There are 9 hidden switches. A switch that is on adds its own fixed numbers to the row, and there is some noise. The rows also spread widely along 10 directions, which tell nothing about the answers.
In the rows, zero is written as 128.
Known rows, each followed by its switches (1 for on, 0 for off):
[135 170 147 164 126 116 133  73 128 149 127 115 140 120 107 172  96 101
 100 140 148 126 107 112  92 151 129] : 1 0 1 0 0 1 0 0 0
[140 167 126 118 136 141 185 116 191 166 109 103 110 143 157  93 156  91
  88 158 154  99 125 131 101 122  84] : 0 1 1 1 0 0 1 0 1
[ 90  94 100 125 149 104 143 164 126 131 137 129  98 125 114  98 167 151
 128 135 118 121 122 169 129 207 140] : 0 1 1 0 1 0 1 1 0
[165 124  92 130 117 136 155  92 128 167 124 126 113  98 122 156  69 128
 122  93 187 176 154 115 126 127 108] : 0 1 0 0 0 0 0 0 1
[ 93 102 136  94 160 107  96 165 154 124 110 113 124 122 142 105 177 114
 147 146 111 121 133 170 172 196 143] : 1 1 1 0 1 1 0 0 0
[125 192 127 114 130  88 122 101 156  90  75 125 157 158 110 149 186  47
 122 162 121  83 123  97 152 110  99] : 1 1 1 0 0 1 0 0 1
[108 115  82 108 130 107  89 185 140 139 150 116 106 111  94  77 126 186
 172 142 152 187 161 197 130 145 150] : 1 0 1 0 0 0 1 0 1
[124 121  67 149 123 141 143 129 121 108 112 151 137 129  63 131 174  95
 153 132 105 114 155 146 126 164 147] : 0 0 1 0 0 1 1 1 1
[108  98 121  99 154 121 110 146 131 136 108 110 120 114 122 171 142 113
 141  76 103 133 120 164 172 166 110] : 0 1 0 0 0 0 1 1 1
[154 127  78  77 110 148 147 127 159 166 108 118 114 122 145  86 133  96
 127 150 170 170 194 145 134 115 133] : 0 1 1 0 1 0 0 1 1
[146 166 155 122 164  88  75 105 135 118 137  41 143 106 118 162 120 171
 124 149 152 105 147 142 176 173  92] : 0 1 0 1 0 1 0 0 0
[129 119 113 128 116  83 145 169 154 124 109 145  98 117  57 117 112 191
 149 131 127 123  99 169 127 128 112] : 1 1 0 0 0 1 1 0 1
[110 170 155 106 122  77  98 104 125 118 113 120 138  99  88 145 103 153
 130 145 156 118 111 115 132 153 123] : 1 0 1 1 1 1 0 0 0
[103 132 100  83 120 114 155 131 151 152  90 163 114 144 135  76 176  57
 116 148 133 148 139 131 129 121 110] : 1 1 1 0 0 0 1 1 1
[124 112  85 142 152 114 179 153 161 121 128 132  81 123 127  56 161 145
 136 142 140 106 134 121 131 185  98] : 1 1 1 0 0 0 1 0 1
[ 77 123 118 102 138 104 133 119 122 187 106 154 120 153 159 104 163  55
 115 129 161 199 136 130 134 114 110] : 1 1 0 0 0 1 1 0 1
[130 128 107 107 114 127 125  88 110 119  97 146 151 119  88 150 173  59
 126 131 122 112 161 111 142 165 125] : 0 1 1 0 0 1 1 1 0
[112 154 144 124 166  99  79 132 150 142 135  47 128 116 137 140 133 151
 138 126 162 125 122 149 151 165 123] : 1 0 1 0 1 1 1 0 0
[151 129  76 136 159 137 130 111 124 127 148 100 114 122 139  95 154 122
 129 169 162 148 207 132 161 181 118] : 0 1 0 0 0 0 0 1 1
[167 180  86 169 146 150 153  89 160 132 148  99 112 141 125 105 138 112
 115 191 155 114 159 135 103 156 153] : 1 0 1 0 1 0 0 1 1
[117 111  74 139 122 125 157 171 156 148 126 119  98 108 111 101 110 159
 146  99 147 148 131 159 118 142 123] : 0 0 1 0 0 0 0 0 1
[144 134  95 144 116 116 167  89  90 117 146 183 107 109  68 119 112 155
 114 165 146 124 149 105 105 185 126] : 0 1 0 0 1 0 1 1 1
[112 183 124 168 154  97 138 134 178 141  97  72 124 164 137 151 145  96
 121 130 137 110  89 158 135  90 109] : 1 0 0 0 0 1 0 0 1
[107 155 146 108 114 104 142  76 117 157 111 176 128 131 126  95 162  53
  91 169 155 137 140  81 109 148 108] : 1 1 1 0 0 1 1 0 0
[ 62 129 108  83 145  88 121 147 137 174 101 133 117 147 163  85 177  72
 129 128 172 193 135 134 144 118 117] : 1 1 1 0 1 1 1 0 1
[117 126  55 155 123 104 186 161 158 159 108 116  94 139 112 128 117 140
 128 103 170 152 106 158 100 111 131] : 0 1 1 0 1 0 0 0 1

New rows, each followed by its switches (1 for on, 0 for off):
[ 91 135 130 128 161 100  82  90  82 142 152 142 148 137 126 139 155  92
 126 153 147 185 155 123 147 179 128] : 1 1 0 0 0 1 1 0 1
[163 128  41 133 102 167 199 123 156 163 122 138  94 112 102  52 133 128
 132 156 178 155 194 144  89 128 131] : 0 0 1 1 0 0 1 1 1
[103 103 124  84 144 115 148 163 154 137 128 132  89 113 166  29 168 135
 119 171 146 112 163 128 153 198 106] : 0 1 1 0 1 0 0 0 0
[120 140 148 117 133  90 145 122 151 104 126 143 109 114 112  90 139 142
 109 183 122  91 110 132 114 187 109] : 1 1 1 1 0 0 0 0 0
[135 155 117 140 175 115 102 117 143 140 143  55 116 117 158 136 119 134
 136 121 156 141 147 141 171 160 103] : 1 0 0 0 0 0 0 1 1
[143 164  96 160 127 104 203  64 139 118  91 131 109 136 125 111 148  72
  95 156 162  92 126  78 110 156 106] : 1 1 1 1 0 0 0 1 0
[135 144 106 144 145  63 143 135 147 106  99  81  94 120 115 124 129 158
 135 121 156  96 112 133 167 150  90] : 1 1 0 0 0 0 0 1 0
[138  99 126  83 159 122 111 158 174 129  94  83 107 110 148 109 148 130
 155 109 123 123 158 162 212 162  94] : 1 1 0 0 0 1 0 1 1
[153 150 110 112 158 124 136 111 180 133 108  69 115 116 160 107 147 113
 134 132 173 111 158  99 177 155  91] : 1 1 1 0 1 1 0 0 1
[ 53 184 139 127 161  63  86 152 103 127 172 112 125 136 119 107 156 166
 118 169 145 137 112 138 119 170 111] : 0 0 1 0 1 0 1 0 1
[136  93  68 174 144 140 180 132 141 117 148 161  96 129  93 101 153 135
 137 146 117 121 127 149 104 208 147] : 1 1 1 0 0 0 1 0 1
[139 134 125  80 145 133  81 145 140 113 138  97 138 113 113  95 166 128
 139 188 118 124 201 157 174 187 118] : 0 1 1 0 0 1 0 1 1
[115 161 170  79 119  69 115 111 132 121 114 131 117 100 118 115 119 148
 112 145 154 104 106  93 133 165  90] : 1 1 1 0 1 0 1 0 0
[181 155 100 154 135 123 145 117 169 120 138  69 115 118 112 132 118 165
 122 164 162  87 149 136 117 168 126] : 0 1 1 0 1 0 0 0 0
[123 152  92 134 139  99 151 148 149 137 108 103 105 146 117 111 152 130
 121 136 148 126 133 156 136 112 100] : 0 1 0 0 0 0 1 1 1
[ 86 101 127 133 172  97 150 147 134 147 116  99  98 122 138 109 166 142
 123 112 125 107 115 160 162 200  94] : 0 1 0 1 0 1 1 1 0
[ 37 124 102  97 147  68 105 168 111 127  74 111 128 122 129 137 182  77
 153  61 125 138 114 121 199 134  89] : 0 0 1 0 0 1 0 1 1
[175 129 118 128 130 151 142 105 159  99 130 138 127 124  92 110 159 108
 120 188  97  82 153 149 112 196 148] : 1 1 1 0 0 0 1 1 0
[122 131 150 101 122 132 133 116 156 161 116 166 123 142 140 137 112  93
 104 156 120 156 108 156 108 126 143] : 1 1 0 0 1 0 0 0 1
[112 143 133 139 154 100 135 128 127 164 163 101  95 110 122 100  96 172
 110 157 157 151 123 144 126 193 101] : 1 1 1 0 0 1 0 1 1
[124 207 145 156 150  94  93  79 130 147 138  92 154 168 115 181 143  91
 101 179 152 145 125 140 112 113 128] : 1 1 0 0 0 1 1 0 1
[158 145  65 144 101 111 157  91 126 133  87  98 128  96  84 175  99 120
 145  73 183 121 142  96 137 125 123] : 0 0 1 0 1 1 0 1 0
[109 132 142 106 148 102 111 132 135 120 114 102 137 114 122 161 143 109
 129 109 115 107 121 121 166 176  87] : 0 1 1 0 0 1 0 0 1
[137 153 123  85 120 127 116 108 147 184 104  97 132 142 176 116 142  65
  92 162 173 178 180 157 136  85 119] : 0 1 0 0 0 0 0 1 0
[131 122  97 134 153 105 109 148 148 146 133  71 113 114 120 137 113 156
 152 112 157 162 139 163 153 165 121] : 1 1 1 0 0 1 0 0 1
[117  85 121 142 132 128 142 125 102 127 149 172 116 115  84 128 123 147
 116 163  94 132 134 181 103 224 160] : 0 1 0 1 0 0 0 1 0
[180 125  21 155 122 127 152 113 148 105  96 107 131 134  92 137 173 102
 159 120 170 124 186 128 133 138 161] : 0 1 1 0 1 0 1 0 0
[124 148 148  68 127 106  69  86  98 125 134 146 156 109 121 104 161 111
 118 192 166 149 204 100 162 165 124] : 0 1 0 0 1 1 1 0 0
[ 87 103 101  87 117  77 111 165 102 149 119 139 100  81  94  74 107 201
 155 128 172 175 160 161 156 157 135] : 0 0 0 1 1 1 0 1 0
[ 50 173 127 101 137  29  96 151 105 132 119 118 112 137 120  68 173 125
 126 164 164 148 123 137 135 122 104] : 1 0 1 0 0 0 1 1 0
[108 148 112 132 140 117 107 110 125 133 119 137 151 172 109 118 206  53
 113 195 113 140 155 169 115 156 167] : 1 1 1 0 0 1 1 1 0
[147 144  87 136 122 162 137  93 144 132 100 127 154 146 119 134 186  36
 122 166 122 112 179 141 124 144 170] : 0 0 1 0 1 1 0 1 0
[130 125 105  81 111  90 128 154 136 145 118 130  96 103 107  47 130 185
 131 183 177 154 190 151 145 136 121] : 0 1 0 0 1 1 0 1 0
[ 52 178 136 140 137  56 125 124  84 118 132 154 126 129  79 152 140 121
 106 123 111 114  67 113 104 162  98] : 0 0 1 0 0 0 1 1 1
[102 138 144  66 149  81  73 150 155 157 100  83 128 143 183 118 154 100
 129 142 158 174 144 169 172 105 129] : 1 1 0 0 1 0 0 0 0
[153  97 104 134 148 152 170 125 169 145 120 130  93 125 145 114 126 111
 126 126 119 128 135 164 141 173 123] : 1 1 0 0 0 0 0 1 1
[148 185 119 176 158 110 167 105 180 125 114  90 116 175 150 134 158  90
  99 177 138  86 106 132 124 122 102] : 1 1 0 0 0 0 0 0 1
[123 129 130 101 152 129 137 108 160 128 104 107 116 108 151 104 163 101
 132 124 136  99 128 127 149 181 121] : 1 0 1 1 1 0 1 1 0
[ 95 102 132 116 121 107 169 155 164 166 100 155  84 118 145  84 110 131
 121 118 133 143  89 165 113 132 120] : 1 0 0 1 0 0 0 0 0
[175 112  78 130 138 151  86  84 108 102 150 153 156 128 101 139 148  95
 153 180 131 172 217 143 149 183 177] : 1 1 0 0 0 0 0 0 1
[111 127  93 101  92  84 145 126  95 127 109 182 118  93  64 141  96 134
 131 111 147 159 129 113 120 144 115] : 0 1 1 0 0 0 0 1 1
[123 127 104 146 171 107 123 163 169 120 115  42 117 141 153 149 170 119
 133 107 122  95 121 174 164 167 119] : 0 1 1 0 0 0 0 0 0
[149 155  81 132 130 106 168 156 184 114 107 123  85 130 126  51 141 162
 146 167 172 112 152 134 143 110 114] : 1 0 0 0 1 0 0 0 1
[118 189 142 119 124  56 130 124 152 160 105  84 102 139 118 135 104 158
 102 148 181 136  88 159 112  87 106] : 1 1 0 0 1 0 1 1 0
[ 81 155 100 144 154  99 115  98 104 171 150  93 127 129 165 121 137 107
 108 134 196 186 150 123 118 160 140] : 0 0 1 1 1 0 0 0 0
[124 178  95 162 139  79 127 106 118 148 123  84 128 137 103 194 113 131
 117 100 173 154 114 126 123  99 104] : 0 1 0 0 0 0 1 0 1
[109 151 152 103  95  73 112  95  89 145 107 164 141 108  66 180  91 129
 110 111 149 147 104 110 112 121 104] : 0 1 0 0 0 1 1 0 0
[123 139 145  98 147 127 138 111 148 119 111 117 129 124 122 102 185 107
 106 172 109  71 144 131 143 203 110] : 0 1 1 1 1 1 1 1 0
[101 136 113 140 146 143 139 104 139 165 108 130 140 150 159 175 137  58
 121 107 131 155 117 148 121 126 148] : 0 0 0 1 1 0 0 0 1
[100 170 129 124 154 110 100 121 159 158 115  80 136 161 164 137 174  68
 116 142 149 142 118 157 119 116 145] : 1 0 1 0 1 0 1 0 0
[109 138 145  73 133 105  92 186 169 158 142  97  94 104 112  88  96 206
 139 149 143 159 118 204 123 140 128] : 1 0 1 0 1 0 1 1 1
[144 103 119  56  90 118 121 151 140 109  95 162 121  95  71  98 151 134
 141 151 106 103 162 152 138 158 124] : 0 1 1 0 0 0 1 1 0
[160 103  87 164 147 186 111 106 121 136 164 121 133 134 105 133 156 110
 132 173 107 144 190 193 113 199 194] : 0 0 0 0 0 0 1 1 0
[ 87 155 128  70 101  59 128 156 131 134  93 125 104  91 112  88 112 153
 125 125 169 126 123 114 142 115  94] : 0 0 1 0 1 0 0 1 0
[127 123  85 178 130 117 173  85  87  92 134 201 114 103  64 103 131 123
 140 154 122 107 147  83 136 214 134] : 1 0 0 0 0 1 0 1 1
[112 192 177 121 128  89 142 108 157 152  98  90 127 121 139 134 114 124
  90 139 155  91  96 117 128 110  72] : 0 0 0 1 0 1 0 0 0
[172 150 107 125 118 116 110  79 129 136 126 116 136 118 104 135 110 129
 133 170 187 158 181 116 136 139 150] : 1 1 0 0 1 1 0 0 0
[157 109  85 154 128 180 163 134 170 174 116 102 107 123 115 167 100 121
 133  82 121 138 121 191 109 126 139] : 0 0 0 0 0 0 1 1 1
[155 123  45 142 136 140 126 133 144 100 116 111 142 138  84 112 206 101
 163 151 136 122 201 143 157 157 140] : 0 1 1 0 0 1 1 0 1
[127 202 108 112 106  79 133  56  80 115 121 165 148 123  79 136 144  81
  99 171 167 127 159  56 112 133  94] : 0 1 1 0 0 0 1 1 1
[ 57 146 107 113 181  88 119 147 121 175 133  69 108 140 178  83 191  99
 114 128 173 161 152 130 168 163  75] : 0 1 1 0 0 1 1 1 1
[148 158 156 119 129  86 118  71 116 127 123 120 125  97 128 162  86 125
 107 125 166 122 121  82 146 160  90] : 1 1 0 0 0 0 0 0 0
[ 90 130 122 133 134  85 181 135 146 134 108 148  93 139 122  85 149 115
  99 160 122 105  94 146 106 171 115] : 1 1 1 1 0 0 0 1 0
[117 137 130 119 117 133 188 144 173 158 121 153  97 136 133 100 120 117
  87 159 126 107  98 140  85 142 116] : 0 1 1 0 1 0 0 0 1
[144 117 112 120 146 139 144 154 186 151 111  88  88 123 155  73 155 132
 136 140 137 113 147 182 152 143 119] : 1 0 0 0 0 0 1 1 0
[114 109 134  53 129  93 100 158 141 141 120 152 104  97 132  54 133 160
 148 146 153 171 161 137 169 148  91] : 1 1 0 0 0 0 1 0 1
[ 88 167 130 113 147  61 114 117 115 108  89  86 139 134 119 167 181  82
 116  93 125  88 101 113 164 147  82] : 0 1 1 0 0 0 1 1 0
[ 54 175 115  92 131  38  81 120 100 141  93 112 144 120 128 148 132  91
 148  88 189 186 115  87 168  95 100] : 1 0 1 0 1 1 0 0 1
[151 188 121 128 136  79 129  69 114  97 107 117 137 115  90 130 131 123
 126 172 169 113 158  82 164 145  88] : 1 1 0 1 0 1 0 1 1
[ 74 185 133 136 156  36  90 105  95 128 139  99 130 144 139 131 146 108
 104 163 171 161 117 113 132 150 109] : 1 1 1 0 0 0 0 0 0
[155  97  94 166 112 138 160 139 154 116 108 153 104 115  75 151 102 142
 145 119  96 107 104 187 109 164 173] : 1 0 0 0 0 0 0 1 0
[ 76 183 156  97 143  54 161 102 121 106 110 152 107 124 136  68 162 101
  94 178 146  89 110  62 146 176  53] : 1 1 1 1 0 0 0 1 1
[ 74 183 131 120 116  76 142 115 103 128 119 173 120 126  84 123 132 118
 105 148 138 119  93 100  98 135 105] : 0 0 1 0 1 0 1 1 1
[ 86 171 108 141 117  63 163 137 140 112  72 119 126 130  91 122 162 117
 125 120 147  86  97 118 128 112  95] : 0 0 1 1 0 1 0 0 0
[176  91  71 135 129 174 152 125 177 171 114 121 112 135 127 106 145 102
 148 129 155 171 180 172 136 129 149] : 1 1 0 0 0 1 1 0 1
[200 180  87 163 130 158 160  85 169 108 120  76 134 115  89 150 122 130
 128 153 150  67 164 112 131 160 123] : 0 0 1 0 1 1 0 1 1
[146 173 148 127 138 137 169  62 161 164  99 108 119 118 157 156  97  70
  93 116 150 115 104 100 124 121  87] : 1 0 0 1 0 0 0 1 1
[ 80 127  95 142 135  47 145 153 101 121 101 128 103 121  76 115 153 159
 135 109 146 119 114 136 151 152  99] : 0 1 0 0 0 1 1 1 0
[112 179 136 122 103  76 185 126 151 112  86 160 118 124  79 134 119 129
  98 143 126  74  75 104  97 123  77] : 0 1 1 1 0 0 0 0 1
[125 144 137  98 146  86  28 140 105  99 151  81 164 113  73 154 161 159
 153 165 127 131 176 166 165 185 136] : 0 1 1 0 0 1 1 0 0
[174 121 111 118 113 188 142 100 147 130 145 187 130 114 110 101 126 109
 119 193 116 124 185 134 101 167 165] : 0 0 0 0 1 0 0 0 1
[136 109  65 154 123  90 189 159 158 117  85 101  92 104  80 113 132 169
 151  87 158  93 122 137 142 158 101] : 0 1 1 1 0 1 0 0 0
[134 174 112 129 154  77 122 123 143 116 145  67 102 118 124  91 124 166
 123 174 173 119 145 126 150 167  89] : 1 1 1 0 0 0 0 1 1
[102 142 101 128 141  39 107 144 129 109  92  71 120 107  84 151 143 168
 163  79 167 124 104 130 169 148  91] : 1 1 1 1 0 1 1 0 0
[113 208 134 116 127  77 106  59 101 122 114 117 148 117 111 107 150  81
 103 185 183 133 162  75 135 137 108] : 1 0 1 1 0 1 0 1 0
[153 170 152 128 169 120 138  93 159 136 111  54 126 124 163 180 120  99
  97 114 134  79 112 112 171 155  62] : 0 1 0 0 0 0 0 1 1
[156 102 117  69 101 149 101 110 129 151 127 156 141  87  86 174  89 131
 143 104 135 169 148 142 120 158 147] : 0 1 1 0 1 0 1 0 1
[129 219 107 146 146  80 112  70 115 131 136  86 140 158 135 139 149  76
  93 185 179 150 148 104 124 123 109] : 1 1 1 0 0 0 0 1 1
